The rows are grouped in 4 different ways at once. Each group adds its own fixed numbers to the row, and there is some noise. The rows also spread widely along 11 directions, which tell nothing about the answers.
(in the rows, 128 means zero)
Some rows, each with its group in each grouping after it:
[138 104 113 134 149 104  92 121 130 143 158 128 168 173 167  99 130 135
  94 126 129 137 158 144 141 178 175  66 165 163  74  49 111  95 162 125
 162 153] : j297 M N pamob
[ 89 106 138 123 163 137 118 131  98 126 130 107 124 146 131 141 135  69
  89  98 136  94 140 142 119 100 113 135 110 155 115  88  92 120 132 184
 108 125] : j329 A Z sem
[139  89 121 111 113 113 121 134 126 143 113 144  91 118  92 142 167  90
 142 149 171 139 104 142  91 128 102 159  89 116 130  91 118 155 135 161
 113 120] : j167 A Q sem
[134 104 154 140 147 116 129 144 139 143 137  84 129 126 135 135 159 101
 131 143 166 118 108 127 120 115 108 127 110 124 127 121 120 115 105 151
 104 111] : j329 T E Keku
[150 117 103 127 156 115 130  96 132 130 115 138 118 138 118 110 151 119
 107 103 123 123 120 113  57 143 129 210 128 175 149  68 175 123 167 156
 122 103] : j167 T G Vani
[156 126 148 114  69 124 107  79  97 177 160 136 121 164 140 202 150 146
 109 137 165 132 128 157 179 110 129  31 129 111  75 107 133 121 123 199
 167 146] : j297 M E voze
[129 128 124 128 145 108 110 115 123 149 146 145 131 159 150 133 111 102
 136 112 148 129 137 132 121 128 152 107 167 125 119 103 155  99 142 176
 147 142] : j980 Y B Keku
[134 140  99 163 119 136 102 174 149 169 184 146 143 145 125 147 160 108
 167 157 144 129 157 128 120 138 147 116 131 154  93 128 127 127  97 143
 157 100] : j980 Y N voze
[136 146 146 135 101 140 118 120  99 142 129 119 107 142 120 168 127 114
 124 131 142 119 138 121 138 101 147  89 134 130  96 122 148 139 140 160
 155 114] : j297 V Z Vani
[120 160 120 119 106 145 111 113  83 145 140 178 114 163 121 170 101  95
 156 110 136 133 165 116 132 117 166  93 172 123 107 118 175 132 148 183
 170 144] : j297 V B pamob
[ 98 141 143 132 137 108 101 138 139 119 131 140  85 110 113 122 103  66
 118 140 134 113 125 125 120 115 143 105 131 114 112 119 113 147 167 134
 126 103] : j167 M Q Vani
[114 147 149 118 105 127  98 155 116 131 124 141  89  99 101 141 122  50
 149 166 154 123 116 121 138  96 132  69 119  95 112 128 119 165 143 138
 136  99] : j167 T G Vani
[147 110 133 123 147 104 139  89 136 144 123 149 117 156 145 134 151 120
 128 103 145 120 111 144  95 125 119 175 142 134 148 101 160 109 154 180
 108 126] : j167 T N pamob
[147 118 142 131 130 119 144 118 136 138  99 131  85 163 109 146 125 130
 127 122 157 121 126 130  73 120 126 192 132 143 159 107 149 130 143 163
 107 127] : j980 Y N voze
[150 144 114 156  78 109 105 130 161 182 187 142  72 181 102 204 133 165
 145 139 160 140 132 130 127 138 164 112 146 120 104 128 149 120 115 186
 136 115] : j167 M N pamob
[154 123 162 147 123 100 128 125 142 145 130  74 134 125 144 124 144 133
 120 147 157 123 114 124 135 116 140  75 132 122 112 121 147 120 133 127
 144 119] : j980 Y Z sem
[151 138 132 158 114 148 120 153 140 148 139 123 141 169 129 174 134 150
 161 148 148 136 154 114 135 125 164 116 160 139  99 151 157 126 118 134
 148 129] : j297 V E Vani
[109 127 110 144 165 101 104 151 158 127 139 143 131 137 138  93 112  86
 138 129 132 123 142 123 102 148 166 133 167 136 114 106 133 122 165 119
 140 113] : j167 Y Z sem
[121  92 128 138 114 124  88 159 132 139 137 131 114 187 103 162 107 128
 110 146 157 138 147 144 132 153 168  90 153 137  87  80  90 122 130 141
 127 160] : j167 M E pamob
[ 97 129 100 158 142 107  95 194 191 143 148 132  73 174 106 144 103  90
 149 157 175 138 136 131 103 141 160 136 144 106 127 131  83 130 135 137
 111 110] : j297 Y G sem
[121  95 140 144 165 141 125 143 116 138 140 115 190 152 161 130 163 112
 114 129 128 109 143 134 145 118 139 106 139 173  93 104 110 102 119 147
 139 143] : j167 Y B sem
[ 91 125 164 121 157 118 122 109 117 113 100 131  97 165 132 135  90  91
  78 103 136 101 149 139 122 116 149 117 143 138 126 102  99 118 173 160
 114 144] : j329 Y Q pamob
[181 100  99 128 141 146 132 152 103 152 149 123 202  69 130  90 222  91
 194 148 133 150 124  91  85 151 117 161 112 154 119  83 211 139  93 133
 152 105] : j167 M Z sem
[133 129 117 187 143  93 119 140 180 164 182  94 121 160 140 139 149 143
 118 135 152 117 124 135 116 132 147 122 129 149 114 128 120  94 113 154
 136  98] : j980 Y B pamob
[139 106 143 167 130 129 120 167 156 139 140 119 147 136 130 140 169 131
 133 165 150 130 136 130 133 140 146 111 126 144  98 134 110 128 116 106
 135 117] : j167 M Q pamob
[116 141 120 148 141 136 108 165 150 145 159 141 127 169 130 152 116 111
 143 131 146 130 163 112 123 138 167 115 161 136 117 128 134 114 117 150
 135 124] : j329 M G voze
[163  93 128 117 106  78 112 106 137 163 144 125 108 120 126 133 180 119
 117 153 179 145  97 154 129 155 111  86  88 114  97  75 112 123 138 150
 150 109] : j329 T Q Keku
[139  92 127 140 120 127 110 180 141 133 129  80 113 158 102 140 133 136
 122 162 162 149 146 111 113 160 163 108 122 149 104  85 103 136 122 112
 123 141] : j297 A Q sem
[ 98 154 126 145 144 139 105 138 125 134 161 127 112 170 140 156 107 103
 114 108 119 100 163 124 132 109 160 114 153 158 103 123 116 121 143 168
 128 114] : j297 A N Vani
[ 94 135 113 143 148 117  86 155 139 123 142 165 140 139 137 107 106  64
 142 137 138 120 160 147 120 133 154  96 164 131  96 118 106 134 160 118
 152 128] : j980 A E pamob
[163 135 117 111 114 120 109 117 104 164 150 148 135 130 140 145 139  95
 180 118 154 151 132 117 117 125 138  96 154 103 122 100 203 121 118 189
 155 135] : j980 A Z Vani
[121 122 127 131 138 141 112 144 104 120 123 108 111 149 105 137 109 111
 110 115 121 118 152  99  92 131 163 144 145 169 116  80 149 136 140 149
 123 124] : j167 A Z Vani
[134 135 111 141 128 152 110 172 119 129 127 172 161 152 131 134 133  92
 184 148 143 139 175 115 118 145 168 118 168 139 105 129 158 140 134 109
 166 127] : j297 T Z voze
[146 118 142 156 166  63 128 114 206 150 145 104 119 156 180 107 128 138
 140 133 176 133  95 141 116 139 136 131 166  88 139 146 141  86 154 138
 111 117] : j297 Y E Keku
[132 115  93 155 162 111 111 138 154 157 165 177 160 154 155 124 160  96
 163 118 153 133 138 152 105 141 131 148 152 135 120 116 142  97 126 164
 146 126] : j980 M B pamob

New rows. What belongs after each?
[130 102 123 144 140 123 105 170 135 134 137 113 120 116 105 121 150  88
 132 155 151 128 116 127 104 134 133 131 112 137 107  89 112 140 120 131
 122 105] : j167 M Z Vani
[129 126 147 132 134 128 126 158 135 128 120 143 130 110 132 120 144  81
 172 147 151 134 129 113 110 123 137 129 141 112 134 142 149 143 131 127
 121 121] : j167 A Q pamob
[113 183 153 154 128 131 132 111 131 122 126 141  91 156 131 164  85 121
 135 114 128 101 149 110 128  87 168 121 175 125 126 177 168 130 171 154
 148 109] : j297 V B Vani
[127 126 133 150 137 129 126 150 144 130 127 133 127 127 126 126 144  95
 152 144 155 118 132 135  96 112 119 154 131 134 132 144 135 139 129 131
 125 109] : j980 A E voze
[122  97 128 102 112 140 101 132  77 126  97 159  95 179  84 161 104  95
 108 120 157 135 158 144 110 147 152 117 136 139 108  51 109 141 151 168
 138 165] : j329 M Z pamob
[120 127 113 155 133 114 113 151 164 140 140 154  95 151 107 149 133 114
 149 141 164 125 135 143  96 140 134 170 134 126 120 138 116 130 140 142
 127 104] : j329 M E Keku
[146 105 145 133 135 129 126 122 120 148 125 123 140 129 135 151 180  98
 121 134 156 117 117 148 125 102 100 125  95 141 116 113 122 122 118 163
 126 116] : j980 T Q Vani
[132 119 135 114 105 110 108 103 108 144 137 149 102 122 114 134 146  98
 107 137 142 120 118 148 127 128 127  96 116 131 100  76 118 143 160 160
 144 121] : j167 M N pamob
[142  51 179 103  94 127 117 114  91 144  94  87 102 202 110 193 124 159
  60 136 180 129 117 162 145 119 126  76 115 139 100  54  74 120 118 183
  99 190] : j167 A E voze
[117 111 110 150 125 108 109 159 154 168 181 121  93 146 122 156 157  91
 145 145 185 132 108 147 120 119 111 122 103 111 123 119  96 119  97 187
 114 103] : j297 A B voze
[114 114  91 139 134 117 109 136 129 142 155 116  78 143  97 134 140  95
 105 116 143 129 137 124  75 148 132 169  99 156 127  70 113 131 134 174
 114 106] : j297 A Q pamob
[ 99 124 150 171 144 146 116 182 151 119 134  93 112 179 123 158 106 125
 105 138 142 115 165 116 129 128 174 117 146 154 111 138  92 119 125 121
 109 132] : j297 M Q pamob
[122  94 127 153 149 116 118 151 148 117 118 108 114 134 100 104 137 115
 103 144 142 119 123 131  79 148 135 171 119 161 122  85 106 135 147 114
 109 117] : j167 M E pamob
[166 132 130 154  74 155 133 125 120 168 142 121 107 182 108 223 171 191
 122 134 152 125 145 116 123 115 144 146 123 171 106 140 154 131 104 180
 145 114] : j167 A G Keku
[149 145 118 121 127  96 112 109 137 149 152 155 114 154 138 126 102 122
 153 116 150 146 147 115 114 160 174  97 182 106 122  97 190 110 151 157
 158 135] : j329 M Z voze
[126 107 129 113 159  99 119 123 139 139 131 117 103 150 138  98 112  91
 124 120 152 133 120 125  93 145 137 139 144 121 144  69 131 113 149 161
 103 136] : j297 Y N voze
[130 117 127 133 134 142 125 157 119 147 148 122 130 141 116 144 160  98
 141 137 146 120 143 121 108 130 126 141 113 158 120 100 125 128 105 156
 121 112] : j329 T N voze
[152 116 129  96  78 126 111 128  89 151 110 182  91 111  89 161 159  76
 174 155 187 148 119 149 120 127 110 110 106  87 112 101 139 164 136 169
 159 122] : j329 M Z Keku
[133 161  88  98  85 131  88 123  85 161 174 173  83 112  88 143 124  61
 175 129 138 154 147 102 105 146 153  97 133 107 111  70 183 156 136 189
 162 117] : j297 M N pamob
[129 103 126 164 150 128 119 183 157 125 119 120 132 149 120 130 145 110
 139 150 157 129 144 129  95 142 141 160 125 154 119 123 109 127 123 106
 120 114] : j980 T Q Keku
[157 139 175 144 136 126 156 111 123 128 132  55 142  85 156 104 170 127
 117 138 131 113 117  87 121 109 125 110 112 149 134 136 176 132 127 120
 130  95] : j297 A Q voze
[149  98 143 138 139 128 125 128 123 140 129 118 163 149 153 132 154 139
 112 129 133 129 140 122 129 142 147 114 143 160  93  99 139 108 131 136
 144 135] : j167 V Q Keku
[152 130  81 168 120 133 113 136 131 169 185 123 145 170 131 157 165 149
 136 118 135 139 159 114 104 157 161 136 140 172  93  94 165 106 107 166
 162 108] : j297 V Z pamob
[150 131 122 167 112 128 126 134 148 145 147  98 125 167 124 153 145 170
 125 141 146 131 147 115 110 145 161 134 141 163 108 125 144 126 132 129
 144 118] : j297 A E pamob
[144 120 105 120 118 124 106 143 123 167 167 117  97 140 104 153 132  94
 173 128 169 162 121 104  95 146 137 131 135  97 138  86 177 120  93 200
 110 139] : j297 M E pamob
[158 105 146 129 120 120 133 133 116 150 138  63  99 116 107 144 159 120
 127 133 155 130  96  99  94 114 119 141 101 132 139  88 166 131  98 177
  98 109] : j167 A Z Vani
[101 125 155  99 136 110  90 144 102 123 137 113  92 117 117 100  78  52
 114 131 133 128 128 109 130 131 160  51 155 101 114  63 125 134 153 149
 115 146] : j167 M N pamob
[151 126 143 117 155 107 130 106 127 128 103 152 142 139 143 102 121 113
 147 126 146 131 134 123 109 140 151 127 165 129 133 105 168 119 171 134
 152 139] : j329 Y B Vani
[129 106 102 168 131 148 109 148 121 149 151 128 151 149 113 152 183 128
 102 141 123 107 151 140 110 132 136 154 101 203  75  93  97 130 120 143
 153  94] : j167 Y Z Vani
[145 107 197 122 144 109 153  89 108 127  80  88 118 125 156 128 143 106
 100 118 165 102  92 145 123  80  97 119 121 110 145 125 140 117 148 164
 109 128] : j980 Y Z Keku
[112  98 179 108 144 122 130  91 101 122  86 130 103 181 147 163 109 100
  79  90 156 108 129 162 127  93 116 114 136 126 138 100 105 108 154 193
  97 171] : j980 A Q pamob
[ 93 106  89 114 141 131  84 153 120 150 158 194 115 185 118 166 109  62
 141 109 147 137 159 145 110 143 149 129 153 129 106  80 110 112 123 193
 119 150] : j167 T Q voze
[161  96 149 171 122 128 147 135 159 149 112 108 118 216 139 201 159 192
 119 133 179 120 131 152 122 122 138 166 137 150 121 151 121 100 122 149
 116 126] : j297 T Z Keku
[122 149 156 168 144 135 128 157 142 123 135  80 123 139 142 139 124 121
 128 135 134 104 142 105 126 102 156 119 144 145 120 157 139 129 130 124
 123  99] : j297 A Z Vani
[126 120 103 140 118 131 110 147 144 158 159 154  98 183 109 181 123 122
 152 124 160 136 141 132  95 133 143 164 149 132 125 117 141 121 108 189
 112 135] : j167 A E voze
[143 141 144 143 142 106 118 114 146 132 123 133 158 153 159 109 111 132
 136 129 135 130 149 126 124 141 171  94 187 132 112 127 165 110 164 114
 160 145] : j980 Y E pamob
[124 112  98 131 159 107 102 147 144 146 152 166 131 157 131 123 130  89
 158 126 156 137 141 141 107 149 144 135 148 131 116  98 123 113 139 159
 140 129] : j329 A B Vani
[120 121 141 145 156 117 124 104 132 144 146 139 165 136 174 125 169 107
 102 116 123 103 133 147 141 117 128 108 134 155  98 122 118 103 146 153
 144 115] : j167 Y Q pamob
[107 125 119 128 175 129 122 108 106 116 116 146 133 164 155 120 113  88
 104  82 122 104 152 132  96 124 142 167 158 159 126  92 146 107 172 164
 127 126] : j297 T Z Keku
[120  86 105 146 167 129 105 156 136 161 170 113 156 150 148 130 176  82
 109 123 155 125 124 148 110 130 105 133 102 156 116  73  94  96  86 183
 110 121] : j980 M G voze
[145 143 136 136 119 118 140 113 148 161 151 148 113 133 138 166 162 115
 174 131 171 124 117 136 115 103 105 150 131 104 143 168 166 127 113 186
 126 104] : j329 A E voze
[140 121 157 134 111 154 128 164 119 131  99  99 103 177  94 168 100 142
 124 145 149 135 152  88 105 129 176 128 154 150 134 108 149 137 116 139
 112 150] : j167 Y G voze
[109 147 127 136 129 105  91 135 133 139 170 132 114  80 128 109 140  61
 124 150 126 115 123 124 140 122 137  66 116 121  86 112 118 143 149 134
 154  84] : j167 M Q Vani
[132 120 120 155 151 142 122 159 122 134 147 110 157 156 133 128 140 114
 143 130 134 129 156 104 112 142 163 127 148 166 117 105 149 112 118 134
 136 130] : j297 T B pamob
[161  85 121 114 122 137 129 110  99 148 113 121 126 187 111 168 146 141
 122 113 161 146 135 129  94 145 132 160 132 150 130  63 153 114 122 183
 116 164] : j297 T E pamob
[110 130 123 150 162 125 106 159 149 136 147 127 148 172 151 122 103 100
 148 127 141 130 156 119 120 143 172 113 181 130 114 124 132 104 132 137
 125 144] : j297 Y E pamob
[129 166 160 115  96 139 122 132 109 120 100 185 104 130 123 154 103  98
 177 144 139 118 152 117 135 101 159 106 175 105 117 167 166 165 173 127
 155 124] : j167 A N Keku
[101  99 133 137 160 106 114 126 147 149 141 152 127 155 152 140 161  80
 104 126 162 108 126 181 136 122 107 120 109 128 108 113  59 105 137 171
 121 121] : j329 Y Q pamob
[ 97 117  96 166 168 122 113 139 148 124 139 158 132 149 130 114 148  88
  96 112 125 104 154 154  83 137 132 182 119 182 109 103  91 119 157 135
 137 101] : j980 V Q pamob
[156  68 106 118 131 147 108 180  95 134 115 155 169 110 100 105 180  85
 171 170 156 156 134 121  96 165 130 141 114 154 102  60 129 150 116 114
 151 141] : j167 M B Keku
[139 128 125 154 131 104 107 156 173 141 149 116  93 158 109 148 117 140
 131 147 155 140 143 116 111 158 170 124 140 132 113 116 126 120 134 126
 129 115] : j329 M Q Vani
[116 141 101 110  97 164  94 142  71 119 116 163 120 128  67 138 107  88
 133 142 109 131 178 101  98 143 174 121 143 171  83  70 150 176 160 128
 176 135] : j167 Y E sem
[148 115 141 158  91 116  93 138 149 162 150 161 142 183 142 192 152 157
 125 165 166 127 138 176 184 128 158  45 148 125  51 139  90 120 137 133
 173 129] : j167 M Z Vani
[141 112 148 123 144  93 125 100 135 139 127  96 107 154 151 129 123 126
 100 113 154 130 117 125 119 138 140 109 140 121 126  91 145 100 154 159
 117 132] : j297 T Q Keku
[106 109 140 123 170 143 121 124 115 103  95 160 157 165 144 127 107 101
 114 104 118 108 158 137 112 121 150 156 176 158 116 109 134 120 172 137
 122 159] : j167 M E sem
[133 140 147 129 119 155 128 150 110 132 119 132 126 152 105 166 121 109
 165 132 148 130 158 102 114 121 153 132 154 131 131 135 169 135 115 149
 127 140] : j329 T E pamob
[158 126 126 135 153  99 135  88 138 133 119 132 132 168 162 116 121 151
 124  89 138 127 140 123  84 142 153 167 178 149 142 104 197  97 167 155
 140 132] : j980 A Z Keku
[128 120 138 116 128 104 110 133 119 133 132 130 115  94 128  96 156  76
 129 155 152 117 119 142 124 131 114  99 103 129 102  92  99 150 157 126
 145  98] : j329 A N Keku
[155 126 147 129 138 126 152  88 114 142 128 115 127 161 137 150 154 148
 112 100 132 112 136 121 105 126 131 162 132 166 139 100 171 107 139 175
 123 125] : j329 T N pamob
[147  88 124 117 153 125 113 134 114 153 147 150 182 122 159 105 185  86
 146 133 141 135 123 144 125 141 116 114 131 140 106  74 135 112 121 157
 132 139] : j167 M N pamob
[149 100 137 130 151 116 133 167 147 158 132  96 106 127 122 126 151  86
 179 139 179 143  98 113  79 121 106 177 118 102 167 109 153 117  88 176
  77 121] : j980 Y N Keku
[122 120 111 134 132 134 111 151 129 146 136 146 112 118  93 140 159  76
 154 151 157 124 129 136  95 124 112 163  99 137 118 110 112 149 121 158
 130 101] : j329 Y E Vani
[104 126 127 133 123 132 109 133 105 132 137 145  99 126 107 145 133  78
 108 125 135 106 133 135 109 110 126 130 114 144 108  98 116 143 139 165
 132 103] : j167 M Z voze
[169  80 167 101  92 121 127 139 111 129  71 127  85 139  87 146 135 131
 140 167 181 149 106 132 108 137 130 130 122 108 130  85 128 156 145 128
 114 153] : j167 M N Keku
[157 155  88 139  70 134 107 124 114 161 153 159  77 154  70 184 127 142
 155 144 150 148 151 110 103 144 169 127 131 144  98 104 173 153 140 168
 182 108] : j297 V B Vani
[156  90 133 108 128  99 114 124 141 139 106 160 115 150 126 129 123 115
 162 141 176 157 109 141 104 150 134 136 164  89 131  97 155 123 153 149
 121 156] : j167 M E Keku
